There are 4 ways to turn a row about zero (a turn may also mirror it). The second row of each pair is the first, turned, with some noise. The first 36 pairs use one turn. New pairs use 2 turns, one after the other, and a turn may come again.
(in the rows, 128 means zero)
Some pairs, each with its turns in order after it:
[132 164  97 135 101 167  93 180]
[176 138 164 149 126 113 122 190] -> (0)

[ 81 166 111 151 133 168 153 168]
[ 95 115 143 102 146 197 105 109] -> (2)

[162 114 107 162 113 142 159  81]
[129  88 131 158  95 135  76 124] -> (3)

[150 131 121 142 110 153 155 132]
[108 118 136 155 126 131 152 152] -> (0)

[163 165  96 166 133 133  95 134]
[159 126 143 153 104  71 149 139] -> (0)

[171 140 146 174 130 165  78 141]
[ 82 128 172  90 143 123 142 179] -> (1)

[163 156  98 149 153 123 109 170]
[169 117 162 154 144  79 144 125] -> (0)

[ 88  78 134 147 118 136  82 112]
[102 151 116 153 112 125 153  67] -> (3)

[126 131 159  96 125  89 168 171]
[129 113 146  84 163  79 141 152] -> (3)

[101 150  85 145 145  87 169 141]
[156  67  99 110 157 116 151 124] -> (0)

[113  93 124 118 109  85 127  90]
[149 113 155 119 127  76 163 122] -> (2)

[ 89 108 152  88 178  85 166 106]
[116 111 105  45 105  96 138 108] -> (3)

[155  92 142 146 123 160 121 167]
[115 177 103 142 115 133 115  91] -> (2)

[134 174 142 176 135 120 140 114]
[115 151 114 116 179 108 158 127] -> (1)

[170  90 116 101 162 127 163 109]
[155 153  93  88 110  86 106 145] -> (2)

[105 120 175 157 153 119  78 115]
[ 67 139 151 151 147 174 148 124] -> (1)

[149 152 111 163  99 148  84 144]
[149 147 145 145 104  79 130 172] -> (0)

[163 103  94 132 167  94  82 106]
[177 158 155 156 118  87 106 161] -> (2)

[129 154 151 139  79 129 128 119]
[124  96 105 111 152 129 162 139] -> (1)

[173 155 157 113 156  75 179 176]
[158 100  52 134 182 118  91 121] -> (2)

[180 108  93 107 157 153 143  98]
[126 128 102 121 123 148  46 128] -> (3)

[ 76 141 167 151 115 152  89 166]
[140 172 128 160 126 107 196 126] -> (3)

[ 98 159  85 138 158  88 117 147]
[105 145 125 114 137 103 107  61] -> (1)

[148  86 133 111  92 170  95  77]
[109 168 135 130  71 101 182 140] -> (2)

[131  88 122  77 108 130  91 115]
[168 149 134 132  91 119 178 127] -> (2)

[133 106 165  77 115 112 117  96]
[124  92 100 177 117 157 115 151] -> (1)

[ 83 156 178 161 148 105 124  80]
[ 96 136 122 173 183 147 174  99] -> (1)

[146 153  97 175 123 161 114 172]
[143 167 175 172 119 151 119 160] -> (3)

[167 114  99 174 145 165 137  99]
[142 133 136 167  90 144  70 116] -> (3)

[135 104 174 145  79 168 140 138]
[ 68 160 149 127 126 145 129 177] -> (0)

[ 94 138  80 155 137 115 148  99]
[159 100  81 109 120 126 165 130] -> (0)

[ 94  95 132  91 112 164 138 159]
[175 103 156 126 101 168 118 117] -> (1)

[ 93 117 143  77  94 176  85 159]
[ 92 175  75 155 171 116 168 141] -> (3)

[100  77 173 118 138 155 145 153]
[127 124 108 106  85 136 124  60] -> (2)

[145 156 102 126 133 144 102 126]
[160 130 139 153 103 116 131 136] -> (0)

[109  88 150 137 143 165 102 162]
[131 137 182 118 112 180 130 139] -> (1)

New pairs, each followed by its turns in order:
[ 96  78 121 160 130 144 169 129]
[159  87 114 159 130 123 108 178] -> (1) (3)

[179 123 151 114  83 120 161 157]
[169 130 131 162 120 102  74  96] -> (3) (2)

[154 178  88 126 134  85  77 116]
[145 156 134 175 163  61 146 143] -> (0) (2)

[150 105 140 153  96  92 124 165]
[167  93 157 150 137 134  94 118] -> (0) (2)

[111 126 119 138 110 173  92 101]
[121 123 146 168  84 150 129 148] -> (3) (3)

[ 79  77 174 153 169 149 168 117]
[146  98 142 125 116 227 130 113] -> (0) (0)

[176 168 127  94 148  93 149  97]
[106 166 190 106 163 127 100 132] -> (2) (3)

[106  79 174 161 146 127  91 100]
[126  69 139 157 129 127 167  84] -> (2) (3)

[ 96  84 110 135 160  76  95 145]
[138 126 108 103  61 147 118 174] -> (1) (0)

[111 100 155 117  95  79 128 164]
[103 104 113  91 146 149 127  69] -> (3) (0)

[144  96  88 161 111  94 129 123]
[100 105 143 147  77 110 140 108] -> (3) (2)

[162 118 150 108 115  87 111 142]
[147 142 105  85 118 126 100 102] -> (3) (3)

[128  94  91 179 108  78  88 115]
[108 107 176  77 139 186 120 141] -> (0) (3)

[157 166 131 154 129 150 159 114]
[165 114 105 128 152 123  88 136] -> (1) (2)

[101 150  80 117 178 157  95 122]
[166  94 110 118 123 119 168  74] -> (1) (3)

[149 173  84 140 165 151  92 137]
[ 86 122  99 164 150 179 108 100] -> (1) (1)

[135 162 178 166 102  94 164 119]
[ 65 146 119 152 176 115 131 109] -> (3) (0)

[ 77 126 156 112 158 103 168 158]
[104 127  81 134 140 136  81  76] -> (2) (3)

[ 95 101  94 137 115  78 151 117]
[ 85 151 137  94 117 162  90 126] -> (0) (3)

[167 180 133 133 121 119 150 159]
[117 188 149 118  96 148 111 133] -> (2) (3)

[ 88 140 144 166 116 134 142  91]
[101 114 111  81 144 104  94 135] -> (1) (2)

[129  92 145  84 179 170 147 130]
[ 92 105 108 157 182 165 121 144] -> (2) (3)

[113 117  92 141 148  83 101 168]
[110 133  98 172  98  99  91 159] -> (2) (2)

[158 129  93 125 134 104 145 151]
[141 129 157 115 104 127 104  95] -> (0) (3)

[ 78 167 175 155 104  91 110 145]
[151 134 114 121 116 197 178 100] -> (1) (0)

[114 124 163  98  90 101 138 104]
[100 115  87 137 168 142 150 111] -> (2) (0)

[149 106 108 128  85 166 131 126]
[152 122  93 101 109 151 108 153] -> (1) (1)

[146  98 168 134  76 171 103 172]
[187 103 157 111 110 177  95 165] -> (1) (1)

[141 103 159 174 168 101 112 172]
[111 137 182 181 117  92 121 161] -> (2) (2)

[107 160  95 146 139  89 161 168]
[129  93  74 135 110 147 149  86] -> (3) (2)

[136 180 149 174  88 173 169 166]
[ 86 183  98 117  53 145 151 133] -> (2) (3)

[ 92 172 147 144  87 161 127 142]
[172 131 174 152 122 151 164 110] -> (2) (1)

[147 151 174 129 120 169 147  86]
[119 120 163 124 183 108 166 110] -> (1) (0)

[179  96 174  83 118 104 132 180]
[ 80 175 118 167 143 129  58 107] -> (3) (1)

[131  81 135  83 158 140  99 121]
[108 149 102 144 163 116 176 150] -> (2) (2)

[ 94  94 148 109 163 142 121 166]
[147  79 129 123 164 133 135 169] -> (3) (2)

[122 138 154 159 102 147  88 107]
[125 108 118  87 118 129 115  81] -> (1) (2)

[123 172  96 113 121 102 123  83]
[115 129 169 121 191 131 124 119] -> (2) (0)

[108 134  97 131 167  87  88 153]
[ 90 141 144 125 145 140 128 196] -> (2) (1)

[112 138 124  80 179 111  85  84]
[ 78 153 147 170 170  99 106 161] -> (2) (0)

[114  85  78 178 154 146 179 103]
[ 85  48 130 151  95  94 111 141] -> (1) (0)

[129 144  86 137 169 154 109 104]
[160  98 141 107 129 121 171 100] -> (1) (3)

[105 115 138 178 114  82 126 153]
[162 115 118 111  92 134 132  72] -> (2) (3)

[ 90 110 163 147 139 164  88  77]
[110  97  88 141 158 145 158 190] -> (0) (3)

[149 175 170 135 125 136  81 156]
[160 109 130 134 176 108 177  98] -> (0) (3)

[157 150  82 130  96  97 129  92]
[117 173  94 163 116  95 117 100] -> (3) (3)

[ 80 120  79 159 117 100  95  97]
[ 99  85 158  86 142  88 165 131] -> (1) (2)

[179 167 108  90 162 178  88  84]
[114 149 136  62 182  71  95 105] -> (1) (0)

[175 172  95 171  96  95 118 166]
[105 126 104 110 190  61 115 107] -> (0) (0)

[157  96 100 153  89 164 135 145]
[ 76 148 147 110 144 149 166 108] -> (3) (1)

